Each new row is followed by what is left after taking away its nearest point in the smallest flat space through zero that holds the last named rows.

q255:
array([[ -5,  24,  12,   5, -19,  -4,  -4,   1],
       [ -3,   9, -10,  14,  17, -13,  -6,   1],
       [ -2,   6,   7, -10,  -2,  -1,  -5,  -4]])
New rows:
[ 23,  -2,  11, -12,   8,   3,  -3,  -2] : [22,  4,  8,  2,  5,  0, -1,  2]
[ -5,   0,   5,   1, -10,  -5,  -4,   3] : [-4, -5,  1,  0, -3, -5, -4,  3]
[  3,   2,   6, -13,  -5,  -3,   9,   4] : [ 3,  3,  0, -5,  1, -7,  9,  6]
[-13,  -7,   2, -10,  21, -10,   2,  23] : [-13,  -2,   8,  -7,   5,  -6,   6,  26]
[  9,  -5,  28,  -6,   1,  -7, -10,   3] : [10, -9, 20,  7,  4, -8, -6,  7]

q794:
array([[  6,  17,  -1,  24,  -8,  27, -20,  20],
       [-23,  34,  17,  30,  -7,   8, -34,  -8],
       [-24,  14,  -3,  17, -13,  -4,  -6,   1]])
New rows:
[  4,  -5,  -2, -13,   5,  16, -16,  -3] : [ -8,  -5,  -8, -11,  -1,   8, -10,  -3]
[-8,  4, -5,  9, -4, -8,  4,  3] : [ 3,  2,  0,  4,  3, -4,  2,  1]
[-21, -13,  -8,  -6,   1,  -5,  11,  18] : [-12,  -6,   5,  -5,  10,   3,  -4,  11]
[ 13,  11,  11,  -3,   4, -13,  -9, -10] : [ 10,   8,  -1,   1,  -4, -11,  -1,   2]
[-25,  -5,  14,  19,   8,   1,  -4,  16] : [-13, -15,  15,   8,  15,   1,   2,  15]

q312:
array([[ 13,  11,  -2,   6,  -2,   9,  -5, -16],
       [  8,  37,  -7,  32, -30,  28,   6,  -7],
       [ -8,  14,  -9,  10,  15,  17, -22,  -2]])
New rows:
[ -7,   2,  12, -25,  -6,   0,  12,  -2] : [ -9,  10,   8, -19,  -2,   9,   4,  -4]
[ -5,   8,  -2,   0, -20,   6, -25,   5] : [  0,  -1,   2,  -8, -19,  -3, -21,   2]
[28,  0,  2, -3, -4, 13,  2, -7] : [11, -5,  0, -4,  1, 11,  0, 10]

q142:
array([[ 12,  14, -15, -29,   4, -30,   3, -36],
       [ 13,  -8,  -1,  -1,   6,   7,   7,  -4],
       [  3,  -3,   4,  -6,  20,  -2, -10, -15]])
New rows:
[-4, -6, -8,  5, -7, 18, 10, -2] : [-9, -1, -7,  0, -2, 10,  2, -9]
[  1,  15,  -2, -17,  -6,  14,  -3, -14] : [ -2,  12,   2, -11,  -6,  21,  -4,  -6]
[ 10,   4,  -2, -22, -28,   2,  11,  12] : [  4,  -1,   9, -20,  -6,   6,  -6,   7]
[-13,  16, -15,  10, -15,  28,  -9,   5] : [ -3,  14, -17,   1,  -4,  24,  -9, -10]

q796:
array([[ 23,  -3,   1, -29,  16, -25,  -8,   2],
       [  6,  11,  13,  -5,   2,   2, -10, -14],
       [  8,  -9,  22,  23,  -8, -22,  -5, -17]])
New rows:
[ 14,   6, -11, -10, -17,  -4,  18,  26] : [ 15,  14,   4,  -2, -21,  -1,  11,  11]
[ -1,  -1, -24,  21,   1, -27,  -1,  -1] : [ -2,  15, -21,  10,   4, -11,  -8,  -8]
[ 12, -12,   1,  -7, -14,  15,  -2,  -5] : [ 13, -15,   0,  -6, -14,  12,  -1,  -3]
[-11,  15,   1, -24,   8,  -3, -27, -16] : [-19,  -2,  -7,  -4,   0, -10, -15,  -5]

q675:
array([[-17,   0,  -4, -15,   6,  -1,   5, -19],
       [ 10, -21,  37,   4,   9,   2,  23,  -7],
       [-25,   2,  -7,   8,  -7,  14, -12,  16]])
New rows:
[  5, -14,  30,  11,   0, -17,  -9,  -4] : [ -6,  -4,  11,   5,  -3, -18, -19,  -6]
[ -1,   8,  -9,   9,   8,  -1, -24,   2] : [  0,   0,   4,   7,  13,  -1, -14,  -6]
[-19,  -3,  15,  -6,   0,  -2, -15, -16] : [ -1,   1,  12,   0,  -3,  -6, -19,  -7]
[ 10,  14,  -6,   0,  -3, -11, -11,  -8] : [-1,  5,  7,  4, -2, -3, -6, -5]
[ 17,   1, -16,  -1,  -1,  25, -13, -12] : [ 12,  -5,  -6,   0,   1,  29,  -8, -13]
[ 27,  -8,  -3,  12,   6, -11,  -8,   6] : [  0, -10,  -4,   5,   8,  -3,  -7,  -2]

q274:
array([[-12,   6,   4,  -7,   4,  -4,  -6,  19],
       [-11,   9, -26,  -1,   5,   4,  10, -14],
       [ 25,   4, -15,   1,   2, -21,   2,  19]])
New rows:
[ -2,   2, -15, -22,  21, -12,  12,   3] : [  3,  -8,   5, -18,  15,  -5,   8,  -5]
[  0,  16,  21, -18,   2,   9,  -8,   4] : [ 10,  17,   6, -14,   2,   6,  -1,  -5]
[  4, -31,  -5, -11, -10,  17, -17,  -8] : [  1, -23, -16, -15,  -5,  10, -16,   4]
[  8, -10,  -5, -19,  -4,  11,  -6,  -4] : [  6,  -8,  -7, -21,  -3,   9,  -7,   1]
[-32,   0, -20,  12,   1,  -5, -14,   4] : [-10, -10,  -9,  19,  -5,  -8, -15,   1]
[ -3,  11, -34, -10,   4,   6,   3,   4] : [ 5, -2, -5, -6, -3, 11, -5,  3]

q73:
array([[  1,  11,  18,  -3,  12,  -3,   4, -17],
       [  9,  11,   4,  -2,   6, -21, -10, -10],
       [ -8,  -8,  13,   2,   0, -12,  -5, -14]])
New rows:
[  3,  10, -11, -27,   0,  -3,  16, -16] : [ -4,  -2, -14, -24,  -7,  -5,  13, -13]
[-6, -6,  0, 18, 14, 15, -6,  1] : [ -1,  -2,  -2,  17,  15,   6, -11,   0]
[ -2,   9,   0,  -1, -12,  10,   7,  21] : [ -4,   8,  10,  -1, -10,  -3,   1,   9]

q908:
array([[-14,  18,   7,  -8,  -4,   0, -25,  16],
       [  3, -22,  19,   4,  -1, -14, -25,   5],
       [ -4,  -4,  10,  10,  15,  17, -29,  -3]])
New rows:
[ 19,  -5,  -2, -11, -13,  -6,  -1,   9] : [17,  0, -4, -7, -5,  7, -5,  5]
[ -4, -11,   5,  -6,   5,  -6,  13,   1] : [-8, -4,  5, -6,  8,  1,  6,  3]
[19,  6, -5,  0,  8,  1, 12, -6] : [15,  7,  2, -2,  6, -3, -2,  1]
[ -1, -10,   9,  24,   1, -11,   5,   0] : [-7,  5,  4, 20,  0, -5,  5,  4]

q198:
array([[ 18,  -4, -14, -10,  -7, -16,   0, -16],
       [ 17,  14, -19,  -7,  -5,  14,   1,  -9],
       [ 15, -15,   7,  26,  16,  37,   8, -13]])
New rows:
[  6, -28,  12, -15,  -2,  -7,  -5,   0] : [  4, -12,   6, -17,  -3,   9,  -5,   6]
[-7, -7,  8,  6, 18, -7,  1, 17] : [ 6,  0, -5, -1, 13, -4,  1,  9]
[-28, -10,   5,  -9,   1,  13,   4,  14] : [-10, -14,  -7, -13,  -2,   8,   5,  -1]

q475:
array([[  4,  12,  11, -19,  -7,   0,  11, -40],
       [ 14,  -1,   4, -19,  -2, -25,  15, -40],
       [ 21,  16,  17,   1, -11,   8,  16,   3]])
New rows:
[ -5,   1, -14,  -2,  -5,   5,   5,  -7] : [  0,   1, -13,   1,  -6,   3,   7,  -1]
[ -6,  -7, -22,   3, -17,  -3, -14, -34] : [  8,  -2, -15,  14, -21,   3,  -8,  -9]
[ -8, -16,   9,  13,  -5, -10,  -8, -10] : [ -4, -10,  15,  15,  -9,  -3,  -5,  -6]
[-14,   4,   6, -13,   8,  12,   5,  10] : [ -6,   0,   5, -14,   9,   0,   9,   8]

q448:
array([[-32, -26,   2, -15,  16,  -7,   2,  -5],
       [-19,  21,  15, -10,  12,   2,  -3, -12],
       [-10, -18,   6, -19,  25,  -2,  34, -22]])
New rows:
[-11,   2,   9,  11,  16,  19,  17,   7] : [-8,  0,  5, 16,  9, 18,  9, 14]
[ 14, -15,  16,   6,  19,  19,   1,   1] : [  9, -10,  17,   8,  16,  19,  -9,   5]
[ 11,  11,  -2,   0,  -8, -14,   8, -14] : [  0,   2,  -4,  -1,  -8, -17,   0, -10]
[ 10,   8,   1, -12,   0,  -9,  -1,  18] : [  6,   4,   2, -15,   4, -10,   2,  16]
[ 19,   3,  -2,   9,  11, -17,  -8,   2] : [  9,   1,   1,   4,  16, -18,  -8,  -1]
[12, -2, 19, 16,  3, -4,  7, -5] : [ 2, -6, 19, 15,  3, -6, -1, -2]

q996:
array([[ 14,  -1, -17, -31,  30,  19, -18,   1],
       [ -1,   6,   6, -30,  16,  40, -35,   2],
       [ 25, -11,  -2, -23,  14,  34, -10,  35]])
New rows:
[  7, -30,   3,  14,  -6, -11,  -4,   0] : [  3, -26,   3,   6,   0,  -4, -14,  -7]
[ -7,   9,  -4, -12,  -1, -14,   6,   5] : [ -7,   9,   0, -13,  -3,  -8,   3,   9]
[-24,  -2,  -8,  -4,  -1,  10,  -2, -22] : [-11, -10,  -9,  -1,  -3,  11,   9,  -3]

q931:
array([[ -1,   1,  11,  -2, -13,   7,  20,   5],
       [  9, -23,   7, -11,  12,  -2,   0,  -2],
       [  8,   1, -21, -28, -10,  10, -23,  19]])
New rows:
[10,  6, 10, -5,  6, -5, 15, -1] : [10, 11,  2, -6,  7, -6,  5,  0]
[ -8,   9,   2,  11,  17,   5,  14, -15] : [-3,  6, -5, -6, 11, 11,  7, -5]
[ 12,  13, -15,  -3, -13, -16,  -8, -14] : [ 15,   3,  -5,  -6, -12, -15,   3, -15]
[-19, -11, -13,  11,   2,   5, -10,  -9] : [-17, -14,  -8,   4,  -5,  10,  -1,  -4]
[ 15, -15,   3,  -1,  -8,   7,  -6,   6] : [ 9, -5,  2, 11, -8,  4, -6,  1]
[  2,   2, -14, -16, -10,  16,  17,  -9] : [  1,   1, -15,  -7,   2,   8,  10, -18]

q610:
array([[ -5, -15,  22, -15, -16, -21, -10,   4],
       [ 13, -40,  -2,   0, -13,  -9,  -3,  13],
       [-11, -27,  -1,  29,  14,  18,  -2,   1]])
New rows:
[ 5, -4,  7, -1, -5, 28, 18, -4] : [  4,  -3,  14,  -8, -10,  21,  16,  -4]
[ 12,  12,  11, -17,  -1,   5,  23,  -6] : [ 6, -4, 14, -6,  2,  9, 20, -4]
[  0,   2, -10,   3,  -9,  -7, -11,   6] : [ -4,   4,  -8,   6,  -6,  -4, -11,   4]
[  0,   1, -13, -12,  -1, -28, -23,  -2] : [ -5,   0, -17,   2,   9, -16, -21,  -4]

q182:
array([[  1,  -7,   4,   2,  19,  -8,  11,   1],
       [ 10, -11,   0,   0,  10,  -8,   4,   7],
       [  8,  18, -10,   3,  13, -19,   9,   1]])
New rows:
[  2,   6,  16,   5, -17, -12,  12, -10] : [  6,  -1,  17,   4, -16, -12,  11,  -7]
[  5,  -2, -17,  -8, -12,  -3, -17,  -1] : [-5, -5, -9, -6,  4, -3, -6, -6]
[ 5,  1,  4, 10, 18, 15,  0,  7] : [ 7,  7,  0,  9, 10, 16, -5,  7]

q138:
array([[ -5, -33, -18, -14,  -5,  25,   2, -22],
       [  6, -38,  -4,  -6, -26,  13,   0, -10],
       [ -3,   4,   6,  -7,  13,  21,  -5, -16]])
New rows:
[ 6,  2,  9,  6,  0,  1, -3, -1] : [ 3, -1, -1,  4,  2,  0,  0, -1]
[  5,  -4,   5,  13,  17, -12,   5, -12] : [  6, -10,   5,  12,  12, -11,   5, -13]
[  6,   3, -20,  34,  -8,   7,   4,  -8] : [  7,   7, -13,  34,  -6,  11,   1, -10]
[-12,   1,   5, -11,   6,   4,  18,   0] : [-8, -1, 10, -9, -1,  1, 17,  3]
[ -5, -11,   0,   6, -14,  -4,  10, -13] : [ -7,   2,   4,   7,  -4,  -5,   9, -12]

q776:
array([[  5,  -6, -16, -17,  -9, -15, -13,   2],
       [ 10, -10,  10,  -5, -16, -12,  20,  -3],
       [-23, -11,   2,  -3, -18,  15,   0, -15]])
New rows:
[  1, -24,  -7,  -2,  -8,   1,  29, -11] : [  1, -13, -17,   2,  10,   4,  12,  -3]
[  1, -15,   3,   8, -11,   9, -23, -12] : [ 13, -11,   8,  12,  -4,   2, -16,  -6]
[  8,  15,  16, -17,  24,  -7,  16,  21] : [-11,   6,  10, -25,   9,   2,   7,  10]
[ -5,   4,  15,   2,  11,  -4, -11,   7] : [-6, -2, 15, -3,  2, -7, -8,  4]
[ -4,  20, -17,   8,  34,  -8,  16,  -4] : [-12,   7, -18,  -3,  12, -10,  19, -14]

q639:
array([[-18,   0,  12,  -7,  24, -23,  -3, -10],
       [  4,   4, -20,  12,   3,  13,  21,  -1],
       [-29,  -9, -13,   1,   8,  -1,  -4,  -5]])
New rows:
[-6, 11, -1, 10,  5,  6,  1, 14] : [-6, 11,  4,  7,  4,  3, -3, 14]
[ 0,  3,  2,  1,  2, -6, -1, 28] : [-3,  3, -1,  2,  5, -6,  1, 27]
[11, -5,  8,  7, 28,  6,  5,  3] : [  5, -11,   5,   5,  16,  12,  -6,   7]
[-8,  4, -3,  7, 15,  3, -7,  0] : [ 1,  5,  1,  6,  8,  6, -9,  3]
[-7, -2,  5,  0, -2, -4,  9, -1] : [-4, -2,  5,  0, -6, -2,  8,  1]
[-6,  2,  3, 10,  1,  1, 25, 27] : [-11,  -2,  10,   5,  -2,  -3,  13,  28]
